There are 8 hidden switches. A switch that is on adds its own fixed numbers to the row, and there is some noise. The rows also spread widely along 10 directions, which tell nothing about the answers.
Some rows, each with its switches (1 for on, 0 for off) after it:
[-1.66  0.23  2.05  0.93  0.21 -1.58  2.59  0.65 -0.67 -2.72 -1.83 -0.76
  0.43  0.01 -0.08 -0.98 -2.32  0.49  0.69  1.33  2.90  0.95 -0.23  3.45
 -0.54  1.86 -1.56 -5.09 -0.58  0.73]
0 0 0 1 1 1 1 0
[-2.89 -1.21  1.48  0.94  1.44  0.84  0.08  0.06 -1.97 -1.52  3.79 -1.11
 -1.48 -3.89  0.91 -0.98 -3.55 -1.74  0.16  1.65  4.20  1.42 -1.31  1.14
 -5.68 -0.05 -0.91 -1.42 -1.45  1.34]
0 0 0 0 1 1 0 0
[-0.24 -0.51 -0.27 -0.19 -2.69 -1.99 -0.78  0.75 -0.76  0.69 -1.90  0.86
  1.04  0.51  0.36 -0.82 -0.65  1.27 -0.18  1.17  0.16 -0.46 -0.95  0.91
 -0.76  0.01 -0.85 -2.02 -1.46 -2.72]
1 0 0 1 0 0 0 1
[ 0.90 -0.39  0.44 -3.15 -0.34 -0.27 -0.07 -0.58 -0.22 -1.26 -0.15  0.07
  1.70 -0.28 -2.15 -2.52 -2.05 -1.60  0.63  1.66  0.93  1.08 -0.62  3.81
 -1.99 -1.43 -1.22 -0.52 -1.18 -2.18]
0 0 1 0 1 0 1 1
[-0.56  0.56  0.39 -0.49  1.00  0.32 -0.31  1.00 -1.04 -0.61  2.03 -0.82
 -1.87 -1.96 -0.02 -0.42  1.62 -2.57 -0.96  1.14 -0.22  0.15 -2.14 -1.94
  1.06  0.85 -0.02  0.77  0.44 -0.48]
0 0 0 1 1 0 0 0
[-1.38 -0.63 -0.51  0.85  0.10 -1.09 -1.98  0.18 -0.23  1.89  2.14  0.61
 -0.29 -2.27  0.64  0.78  1.31 -0.23 -1.16  0.48  1.32 -0.15  0.29 -1.22
 -1.94  0.60 -0.44 -0.38 -1.56 -1.27]
0 0 1 1 1 0 0 0
[-1.95 -0.87  1.34  2.29 -0.17  0.25  0.95  1.03 -0.50 -2.61  0.65 -2.86
  1.10 -0.15  0.05 -1.05 -2.04 -0.88 -1.73 -0.47  6.15  0.64 -0.64  2.33
 -1.83  0.80 -1.57 -1.64 -1.35  0.22]
0 0 0 1 1 1 1 0
[ 1.39  0.79  1.53 -1.66  1.65  2.53  0.24  1.00 -1.84  0.52  1.00 -1.20
 -2.25 -2.66 -0.98  1.19  1.56 -2.59  0.65  0.10 -3.22 -0.13 -1.89 -3.34
  0.86  0.76 -0.99 -1.23  3.06  1.10]
0 0 0 1 1 0 0 0
[ 0.63  1.03 -0.57  1.12  0.45  1.08  2.11  1.19 -0.24 -0.43  1.27 -2.38
  1.38  1.11 -1.17  0.47  2.08 -1.63 -2.28 -3.21  3.37 -1.68 -0.11  0.17
  1.78 -0.02 -0.42  0.75 -0.25  0.43]
0 0 1 0 1 1 1 1
[-1.42  0.34  0.06  0.46  0.48 -1.17 -0.75  1.23 -0.08  0.30  1.83 -1.75
  0.17 -1.85 -0.72 -0.91  1.08 -1.03 -1.22  0.67  1.95  0.13 -0.79 -0.99
 -0.44  1.05 -0.80 -1.41 -0.35 -1.91]
1 0 0 0 1 1 1 1
[-1.04 -0.61  0.56  0.59  0.68  2.39  1.73 -0.09 -1.13  0.87  3.80 -2.71
 -0.48 -1.08 -1.67  1.68 -2.42 -2.09 -0.17 -1.12  1.23  0.78 -0.39 -0.67
 -2.12 -0.34 -1.14 -0.88 -0.28  1.64]
1 1 1 1 0 0 0 1
[-1.28 -0.04  0.97 -2.64 -2.90 -4.40 -4.39  2.62  0.09  0.24 -0.86  1.31
  2.29 -0.86 -0.55 -1.75  2.75 -0.38 -1.56  1.74  1.63 -0.41 -3.84 -0.06
  2.04 -0.37 -1.31 -1.37 -1.12 -4.34]
1 0 1 0 1 0 1 1
[ 1.91  0.66  0.10  0.11 -0.59  1.87  0.17  1.40  0.57  0.08  0.00 -2.06
  0.38  0.32 -0.68 -0.49  2.11 -0.30 -1.81 -1.13  4.00 -2.18 -0.20  2.47
  0.24 -0.67 -0.91  0.48  0.89 -0.84]
1 0 0 1 1 0 1 1
[ 1.22 -1.60  0.62 -4.64 -2.89  0.05 -3.92 -0.18  0.35 -0.85 -0.05 -0.18
  1.80  1.12 -0.89 -0.41  0.65 -0.01  1.22  0.53  2.08 -0.81 -2.51  3.10
 -1.87 -3.36 -0.45  0.24 -2.56 -0.04]
0 0 0 1 0 1 0 1
[ 0.50  0.07  0.91 -1.07 -1.27 -0.33 -1.72  0.88 -0.85  0.04 -0.93  0.10
  1.55 -0.75 -0.38 -1.28  0.00 -0.45 -0.21  0.25  1.01 -0.82 -1.82  0.67
 -1.41 -1.16 -1.00 -0.77 -0.71 -1.75]
0 0 0 0 1 1 1 0
[-1.05 -0.62 -1.05  2.33 -1.43 -0.50 -0.53  1.54 -1.45  1.98 -0.63 -0.98
  2.02 -0.15  0.79  0.13 -0.74 -0.09 -2.31 -1.87  2.43 -1.16 -0.14 -1.29
 -0.92  0.38 -1.44 -1.06 -0.97 -2.21]
0 1 0 1 1 1 0 1
[ 1.13  1.60 -1.52  1.28  1.78  2.07  2.82 -0.04 -0.74  1.08  1.83 -0.78
 -1.37 -1.25 -1.10 -1.93 -1.10 -2.21 -0.84  0.88 -1.83  0.80  1.10 -0.59
 -0.21 -0.26  0.12  3.00  1.14 -2.87]
0 1 1 0 0 0 0 0
[ 0.30  1.14 -1.10 -0.54 -0.20  0.62  3.00 -0.38 -1.67 -0.03  0.92 -0.34
  0.13  1.76 -0.57 -0.16 -0.31 -2.69 -1.03 -0.82 -0.37 -1.21 -0.95  0.43
  1.69 -0.36  0.73  1.99 -1.52 -0.07]
0 1 0 1 1 0 0 1
[-0.24  0.07 -0.02 -0.34 -0.16  0.38  0.80  0.18  0.17 -0.01  1.68 -1.04
  1.00  0.60 -0.70  0.04 -0.02 -1.17 -0.43 -0.56  2.65 -0.75 -0.66  2.07
 -0.36 -0.16  0.04 -0.14 -1.65  0.69]
0 1 0 1 1 0 1 1
[ 0.25  1.20 -0.12  1.48  0.08 -0.01 -0.01  0.64  1.25 -0.02  0.79 -1.84
  0.48  0.13 -1.02 -0.61  2.37 -0.50 -1.92 -0.40  2.33 -1.13  0.12  0.94
  1.02  0.05 -0.48  0.31 -0.32 -1.64]
1 0 0 0 1 0 1 0
[-0.36 -0.26  1.34 -0.90 -0.49  0.88 -0.80  0.51 -0.75  0.93  1.47 -1.39
  1.22 -1.79 -1.64 -0.29 -1.94 -1.40  0.09 -0.04  0.89  0.08 -1.49  0.46
 -2.56 -0.86 -1.62 -2.17 -0.01 -0.55]
1 1 0 0 1 0 1 1
[-0.55 -0.98 -0.23 -2.30 -1.33 -1.69 -0.28 -0.72  0.03 -2.22  0.02 -1.51
  2.57  2.35 -2.33 -1.50 -1.27 -2.65 -0.79  0.23  0.89  1.11 -1.66  1.50
  0.79 -0.29 -0.58  0.23 -3.46 -1.89]
0 0 0 1 1 0 1 1

New rows. What belongs after each?
[-0.07 -0.22  0.47 -1.27  0.60 -0.04 -4.79  2.78  0.26  2.49  2.02 -1.23
 -0.26 -4.67 -0.16 -0.84  2.26 -0.49 -0.26  1.63  1.51  0.43 -1.29 -2.00
 -1.78  0.60 -1.17 -1.39  1.85 -2.57]
0 1 0 1 1 1 1 1
[ 0.56 -0.54 -2.88  1.03  0.71  0.56 -2.68 -0.58  1.41  2.17  2.65 -1.98
 -0.65 -1.44 -0.83 -1.13  1.97 -0.96 -1.59  0.79 -0.46  0.94  1.79 -2.52
 -1.71 -0.30  0.32  3.62 -1.46 -4.17]
0 0 0 1 0 1 0 0
[ 1.05  0.20  0.89 -1.48  0.06  2.34  0.87  0.28 -2.30 -1.00  0.31 -0.82
 -0.90 -0.71 -0.75 -0.68 -1.06 -3.14 -0.54  0.20 -0.82 -0.15 -2.45 -0.54
 -0.30 -0.92 -0.85  1.22  0.68 -0.37]
0 0 0 1 1 0 0 0
[ 0.59  0.31  0.50 -1.38  0.16  1.54 -2.74  1.95 -0.69  1.82  2.43 -0.65
 -0.97 -3.25 -0.31 -1.05  1.07 -1.66  0.11  1.37 -0.72  0.09 -2.44 -2.48
 -1.41 -0.75 -0.04  1.61  1.38 -1.79]
0 1 0 1 0 1 1 0
[-0.51 -0.43  0.31  0.61 -0.62 -0.10 -1.97  0.47 -0.31  0.39  0.75 -0.34
  0.67 -1.45  0.70  0.23  0.64  0.35 -0.67 -0.24  3.09 -1.08 -0.36  0.89
 -2.46 -1.02 -0.99 -1.11 -1.19 -0.31]
0 0 0 0 1 1 0 0
[-0.13 -0.34  2.95 -3.04  0.25  2.69 -2.81  1.35 -2.02  0.72  3.06 -1.01
 -1.20 -3.58 -0.25  2.00  0.80 -2.32  1.32 -0.08  0.51 -0.82 -3.79 -1.92
 -2.01 -1.51 -1.06 -1.55  1.52  3.15]
0 1 0 1 1 1 0 0
[ 0.00 -0.84 -1.07  2.19 -0.06  1.03 -0.71 -0.24  1.14  1.63  2.16 -2.06
  1.25 -0.06 -1.01 -0.24 -0.90 -0.41 -0.95 -0.64  1.13  0.44  1.16 -0.05
 -2.35 -0.12 -0.28  0.94 -1.94 -1.60]
0 1 0 1 0 0 1 0
[-0.14  1.46 -0.63  1.47  0.15 -0.90  3.89  1.15 -2.36  0.98 -1.47  1.93
 -1.56 -0.98  1.44 -1.52 -2.20  0.56  0.68  2.03 -1.83 -0.08  0.06  0.47
 -0.17  2.09  0.03 -2.02  0.77 -1.48]
0 1 0 1 0 0 0 1
[-1.70  0.72  0.33  0.46 -0.30 -1.54  0.54 -0.32 -0.41 -0.79  0.45 -0.22
 -0.23 -0.51  0.15 -0.76 -0.11 -0.14 -0.50  1.27  2.13 -0.23 -0.32  1.76
 -0.86 -0.34 -0.39 -1.14 -1.97 -1.08]
1 0 0 0 1 1 0 0
[-0.82 -0.30  0.20 -0.89 -0.14  0.88  0.53 -0.61 -1.45 -0.16  1.65 -0.94
  0.78 -0.04 -1.50 -0.37 -2.29 -3.26 -1.15 -0.10  0.28  0.83 -1.05  0.05
 -0.77 -1.27 -0.81  1.42 -1.50 -1.37]
0 1 1 1 1 0 0 0
[-1.67 -1.71 -1.62  3.32 -2.32 -1.87 -3.19  2.61 -0.47  1.63  1.36 -1.15
  2.96 -0.53  0.54 -0.60  0.54 -0.70 -3.56 -2.01  2.23 -0.52 -2.16 -4.14
 -0.76  0.86 -0.78  0.92 -2.27 -3.57]
0 0 0 0 0 0 1 1
[-0.53  0.43  2.19 -2.43 -1.71 -0.02 -1.98  2.56 -0.87 -0.77  1.60 -0.38
 -0.06 -0.52 -0.33  0.03  3.05 -1.61 -0.63  0.15  2.50 -1.27 -4.91 -0.77
  1.73 -1.53 -0.13  1.10  0.09  0.33]
1 0 1 1 0 1 1 0
[-0.28 -0.09  1.11  1.39 -1.24  0.87  0.31  1.70 -2.18  0.89 -0.24  1.46
  0.31 -1.88  1.42 -1.08 -2.81  0.64 -0.23  0.47  2.41 -0.65 -1.30  1.85
 -3.42 -1.33 -1.39 -0.95  0.41 -0.85]
0 1 1 0 0 0 0 0
[ 0.04 -0.24  1.24 -0.92 -0.11  0.90 -1.34  0.85 -2.28  0.65  0.74 -0.04
  0.44 -2.86 -0.35 -0.86 -1.68 -1.67  0.33  0.55 -0.68  0.07 -2.25 -1.68
 -3.17 -0.72 -1.27 -1.00  0.28 -1.05]
0 0 0 0 1 1 1 0
[ 0.99 -0.05 -0.54 -1.12 -0.95  1.42  0.41  0.20 -1.76  1.38  0.51 -1.42
  1.02  0.87 -1.87  0.92  0.51 -2.82 -2.14 -2.26 -0.90 -1.13 -1.39 -2.44
  1.10 -1.08 -1.10  1.43 -0.09 -1.74]
1 0 1 1 1 0 0 1
[ 0.78 -1.22 -0.23 -2.17 -0.84 -0.53 -3.47 -0.97  1.19  1.73  1.42  0.73
  1.82 -1.49 -0.81 -0.22 -0.04  0.79  1.20  0.75  1.25 -0.52  0.54  2.68
 -4.76 -1.59 -0.41 -1.48 -2.70 -0.87]
0 0 0 0 1 0 1 1
[-1.32  0.08 -0.11  2.40  0.14 -0.69 -1.42  1.51 -1.17  2.10  1.34  0.53
 -0.45 -3.10  1.95  0.94  1.57  0.80 -1.03 -0.48  1.79 -1.38 -0.12 -2.20
 -2.25  0.82 -0.56 -1.75 -0.19 -0.22]
0 0 0 0 1 1 0 0
[-0.30 -0.37 -0.44  0.34 -0.55 -0.21  1.05  0.29 -0.46 -0.86  0.37 -0.79
 -0.10  0.58  0.39 -0.33 -0.38  0.17  0.09  0.20  2.62 -0.27 -0.21  1.89
 -1.05  0.17 -0.26 -0.78 -1.50  0.47]
0 0 0 1 0 1 0 1
[-0.83  0.40 -1.02  1.26 -0.02  1.47  0.87  1.00 -1.69  3.13  3.23 -1.71
  0.77 -1.14 -0.74  0.79  0.03 -2.59 -2.69 -2.36  1.55 -1.24 -0.67 -3.20
 -0.94 -0.34 -0.37  2.11 -0.57 -1.49]
1 1 1 1 1 1 1 1
[-0.01  0.30  2.90 -1.76 -0.32  2.44 -0.27  1.89 -2.72 -0.20  1.79 -0.47
 -1.61 -2.37 -0.03  1.03  0.62 -2.68 -0.75 -0.32  1.72 -1.20 -4.15 -1.09
 -0.46 -1.43 -1.51 -0.25  2.01  1.74]
1 0 1 1 1 0 0 0
[-0.54  0.08  1.60 -2.36 -3.20 -1.25 -3.78  2.52 -1.11  0.24  0.03  0.70
  1.25 -0.28  0.46 -0.14  3.22 -1.47 -1.73 -0.01  1.37 -2.28 -5.54 -1.63
  1.86 -1.43 -0.35  0.87 -0.70 -1.42]
1 0 0 1 1 0 1 0
[-1.43 -1.10  0.55  2.85 -0.59  0.31 -0.82  2.17 -2.21  1.15  1.19 -0.11
 -0.89 -3.04  1.98  0.38 -1.32 -0.08 -0.91  0.05  0.97 -0.04 -1.80 -3.10
 -2.97  1.35 -1.20 -1.73  0.40 -0.25]
0 0 0 1 0 0 0 0
[-1.00  0.49 -0.56 -0.67  0.60 -0.40 -0.74 -0.51  0.25 -0.13  2.48 -0.64
 -0.71 -0.93 -0.09 -1.04  0.74 -1.31 -0.48  1.74  2.48  0.16  0.04  1.85
 -0.94 -0.78  0.59  1.75 -2.05 -1.14]
0 1 0 1 1 1 0 0
[-1.18 -0.06  0.57 -0.55 -0.96 -1.22 -0.98  0.45 -0.83 -1.18  0.65  0.18
  1.18 -0.44  0.01 -1.72 -0.39 -1.10 -0.71  0.70  2.66 -0.39 -2.24  1.47
 -1.35 -0.98 -0.21  0.44 -2.33 -1.20]
0 0 0 0 1 1 1 0
[ 0.58  1.71 -0.98  2.45  0.28  0.18  0.41  3.52 -0.14  1.02  0.54 -1.39
 -1.20 -1.45  0.86 -1.68  4.10 -0.47 -3.80 -0.21  3.39 -2.16 -0.75 -1.03
  2.44  1.66 -0.26  1.58  2.28 -3.25]
1 0 0 1 1 0 1 1
[-0.33 -1.01 -0.30 -0.79 -0.57 -0.52 -2.48 -0.02  1.55 -0.73  1.94 -1.38
  0.71  0.09 -0.87 -1.32  1.12 -0.48 -0.23  1.16  2.77  0.57 -0.54  1.40
 -1.41 -0.90  0.29  1.59 -2.68 -1.33]
0 0 0 1 0 1 1 0
[-1.30 -1.41 -0.16  0.63 -0.99  0.22  1.56 -1.73 -1.95  1.84  1.30  0.73
  0.98 -0.44  0.28  1.13 -4.06  0.14 -0.03 -0.61  2.03 -0.36  1.06  1.89
 -5.54 -0.82 -1.11 -2.02 -3.06  0.40]
1 0 1 1 1 0 0 1
[-0.36  0.09 -0.03  0.35 -0.02 -0.33  1.72  0.60 -1.03 -0.94 -0.10 -1.74
  0.53 -0.39 -1.98 -2.31 -2.82 -1.79 -0.35  1.34 -1.32  1.73 -1.05 -0.63
 -0.35  0.93 -1.20 -1.26  0.01 -3.05]
1 0 0 0 0 0 1 1
[-0.29 -0.45  2.00 -2.57 -2.55 -1.14 -1.08  2.32 -2.59 -1.10 -0.81  1.78
  1.24 -0.70  0.36 -1.45 -1.41 -1.07  0.92  1.17 -0.26 -0.52 -5.45  0.08
 -0.71 -0.73 -0.66 -1.58 -0.56 -0.07]
0 0 0 0 0 0 1 1
[ 1.74 -0.34 -0.13 -2.44 -1.09  1.63 -1.01  0.22 -0.93 -1.33  0.16 -0.07
  0.36 -0.64 -0.34 -3.31 -1.23 -1.63 -0.78  1.38  3.01 -0.71 -1.63  4.30
 -2.85 -2.87 -0.71  2.32 -0.54 -2.26]
0 0 0 0 1 0 0 1
[-2.74  1.25  0.70  3.27 -1.21 -2.71 -0.66  3.97 -2.05  1.78  0.77  2.31
 -0.38 -3.12  3.09 -0.43  2.54  0.68 -3.14  0.35  3.54 -2.33 -3.00 -2.22
  0.59  1.61 -0.56 -0.83  0.33 -2.09]
1 0 1 0 1 0 1 0
[ 0.27  0.19  2.08 -1.90 -0.44 -0.23 -2.34  1.68 -1.10 -0.29 -0.80 -0.44
  0.90 -2.04 -1.04 -0.70  0.53 -1.37  0.33  0.59 -0.90  0.14 -2.94 -1.51
 -0.16 -0.36 -1.65 -2.37  1.03 -1.14]
0 0 0 0 1 1 1 0
[ 0.00 -0.01  0.84 -2.85 -0.92 -1.47  0.15  0.45 -0.29 -2.93 -0.82 -0.62
  1.32  0.91 -1.87 -2.77 -1.52 -1.13  1.19  2.07  0.65  1.31 -2.30  2.92
  0.11 -0.60 -0.49 -1.19 -1.54 -1.39]
0 0 0 0 0 1 1 1
[ 0.39  1.86  0.07 -0.75 -1.02  0.19  1.50  0.33  1.07 -2.75 -0.70 -2.96
  1.94  2.96 -2.63 -2.95  0.64 -2.32 -2.32 -0.07  3.47 -0.68 -1.14  3.92
  3.38 -2.12 -0.41  2.65 -1.13 -2.97]
1 1 0 0 1 1 1 0
[-2.33 -0.28  1.48 -0.39 -0.08 -0.99  1.77  1.23 -2.97 -1.87  0.98  0.32
 -0.96 -1.16  0.99  0.15 -1.68 -2.01  0.03  0.79  1.29  0.15 -3.39 -0.26
 -0.33  1.60 -0.52 -2.64 -0.78  1.95]
0 0 0 1 1 0 0 1
[ 1.03  0.91  0.77 -1.18  1.08  2.04  0.35  0.41 -0.57  1.02  1.23 -0.73
 -0.31 -1.81 -1.15 -0.73 -0.18 -1.42  0.18  0.58  1.15 -0.05  0.05  1.28
 -1.47 -1.00 -0.62  0.48  0.94 -0.78]
0 1 1 1 1 1 1 0
[-1.54  0.03  0.03 -0.51  0.06 -0.68  0.71  0.96 -0.83 -0.16  2.21 -1.19
  0.37 -0.30 -0.73 -0.42 -0.66 -1.90  0.24  0.53  0.47  0.77 -2.04 -1.10
  0.08  0.90  0.38 -0.22 -1.47 -0.04]
0 1 0 1 0 1 1 1
[-2.53 -1.10  0.24  1.00 -2.08 -1.13 -0.14 -0.03 -2.95  0.64  0.68  0.95
  0.56 -0.85  1.22 -0.35 -3.04 -1.39 -1.62  0.36  0.95 -0.38 -2.58 -1.13
 -3.17 -0.51 -0.79 -0.12 -2.87 -1.62]
1 0 0 1 1 0 0 0
[-0.22 -1.29 -0.81 -0.74 -1.08 -1.06 -3.73  0.50  0.06  2.66  1.73  0.60
  1.34 -2.44 -0.04 -0.29  0.17  0.82  0.91  0.61 -0.31 -0.01 -0.40 -1.42
 -4.28 -0.54 -0.28 -1.10 -1.95 -1.85]
0 0 0 0 0 1 1 1
[-0.46 -1.30  0.65  1.26  0.06 -0.24 -0.65  1.71 -0.12 -0.01  0.26 -1.69
  0.47 -1.69 -0.35 -0.37 -1.17  0.25  0.18  0.51  1.41  1.19 -0.43 -0.48
 -1.78  1.98 -1.70 -3.49  0.29 -0.60]
0 0 0 1 0 0 1 1
[-0.21  0.43  0.91 -0.69 -0.69  0.09 -0.03  1.40 -1.47  0.34  0.80  0.04
  0.16 -1.59 -0.09 -0.72 -0.06 -1.02 -0.57  0.26  1.16 -1.14 -2.48 -0.01
 -1.21 -0.25 -0.80 -1.24  0.09 -0.60]
1 0 0 0 1 0 1 1
[-1.28 -0.97  0.85  3.99  0.91  1.60 -1.52  2.56 -0.70  0.94  2.08 -2.59
 -0.98 -3.75  1.88  1.14  1.02  0.38 -2.18 -1.29  5.59 -0.68  0.15 -1.67
 -3.03  1.43 -1.93 -2.09  1.43  0.61]
0 0 0 1 1 1 0 0
[-2.57 -0.44 -0.12  0.92  0.09 -1.98  0.01  1.51 -2.41  0.82  2.13  1.33
 -0.57 -3.15  1.29 -1.23 -2.10 -0.50  0.51  1.85  0.03  0.87 -2.18 -2.16
 -3.32  1.74  0.06 -1.76 -1.46 -1.03]
0 0 0 0 0 1 1 1
[ 0.70  0.00  0.56 -1.75 -0.19  1.08  0.63  0.93 -1.10  0.45  0.67 -0.49
  0.47 -0.88 -1.23 -1.29 -2.08 -1.23  0.88  0.82  0.66  0.75 -0.96  1.15
 -1.80 -0.75 -0.82 -0.20  0.31 -1.04]
0 1 1 1 0 1 1 1
[-1.46 -1.24  2.31  2.39 -1.23  0.14 -0.31  1.41  0.55 -1.03  0.83 -2.29
  1.68  0.86 -0.01  3.25  0.79  1.12  0.14 -2.86  4.08 -1.13 -1.49  0.31
 -0.33  1.06 -1.40 -4.81 -1.24  4.54]
0 0 0 1 0 0 1 0
[-0.35  0.39 -1.08  3.30  1.18  0.51 -0.60  0.27  1.50  3.37  2.54 -1.72
 -0.70 -1.31  0.24  3.10  3.09  1.78 -0.02 -1.58  0.57 -1.11  2.73 -2.33
 -0.54  1.42  0.11 -1.81 -0.31  1.13]
0 1 0 1 0 1 0 0
[-2.53 -1.22  0.03  2.96 -2.06  0.14 -0.55  1.26 -1.31  0.34  2.76 -1.22
  1.17  0.14  0.97  0.43 -0.85 -1.29 -2.67 -1.78  3.79 -1.10 -2.94 -1.90
 -1.97 -0.36 -0.13  1.61 -2.79 -0.17]
1 0 0 1 0 0 1 0
[-1.96 -1.15 -0.06  1.21  0.21 -0.53 -1.03  1.20 -1.07  1.48  3.25 -1.15
  0.62 -1.59  0.14  1.99  0.84 -1.64 -1.23 -1.68  1.08 -0.49 -1.67 -3.86
 -1.18  1.80 -0.37 -1.50 -1.82  1.08]
0 0 0 1 1 0 1 1
[-1.11 -0.24 -0.87  2.35 -0.14 -0.86 -0.73  1.03  0.22  1.86  1.14 -0.40
  0.21 -1.16  0.16  0.00  0.13  0.20 -1.28  0.22  0.90  0.54  0.65 -1.18
 -0.49  0.81 -0.71 -0.24 -0.58 -2.37]
0 1 1 1 0 0 0 0
[ 0.93  1.51  0.14 -1.84 -0.47 -0.89  0.32 -0.27  0.53 -0.42 -0.53  0.51
  1.16  0.69 -1.43 -1.81  0.34 -0.98  0.17  1.35 -0.56 -0.45 -0.78  2.81
  1.15 -1.06  0.28  0.43 -1.17 -1.93]
0 1 0 0 1 0 1 0
[ 0.34 -0.08 -0.34  1.23  0.51  0.60 -0.35  0.43  0.40  1.54  1.18 -0.86
 -0.42 -0.78 -0.23  1.54  1.91  0.69 -0.17 -0.87  0.95 -0.35  1.39 -1.00
 -0.86  0.27 -0.54 -0.85 -0.15  0.16]
0 0 1 1 0 1 0 0
[-1.45 -0.77  0.62  1.50 -1.42 -0.95 -1.28  1.44 -1.81  1.85  0.11  0.64
  1.32 -1.51  1.37  0.95 -0.14  0.29 -0.81 -1.02  1.39 -1.32 -1.56 -2.28
 -2.25  0.73 -0.74 -2.03 -1.43 -0.21]
0 0 0 1 1 1 1 0
[-1.87 -1.45  1.80 -0.44 -1.46 -1.68 -4.20  2.21 -0.45 -1.08  0.35 -0.98
  0.65 -1.93  0.41 -0.23  0.99 -0.98 -1.31  0.97  2.65  0.52 -3.24 -1.08
 -0.18  0.43 -1.92 -2.33 -0.36 -1.15]
0 0 0 1 1 0 0 0
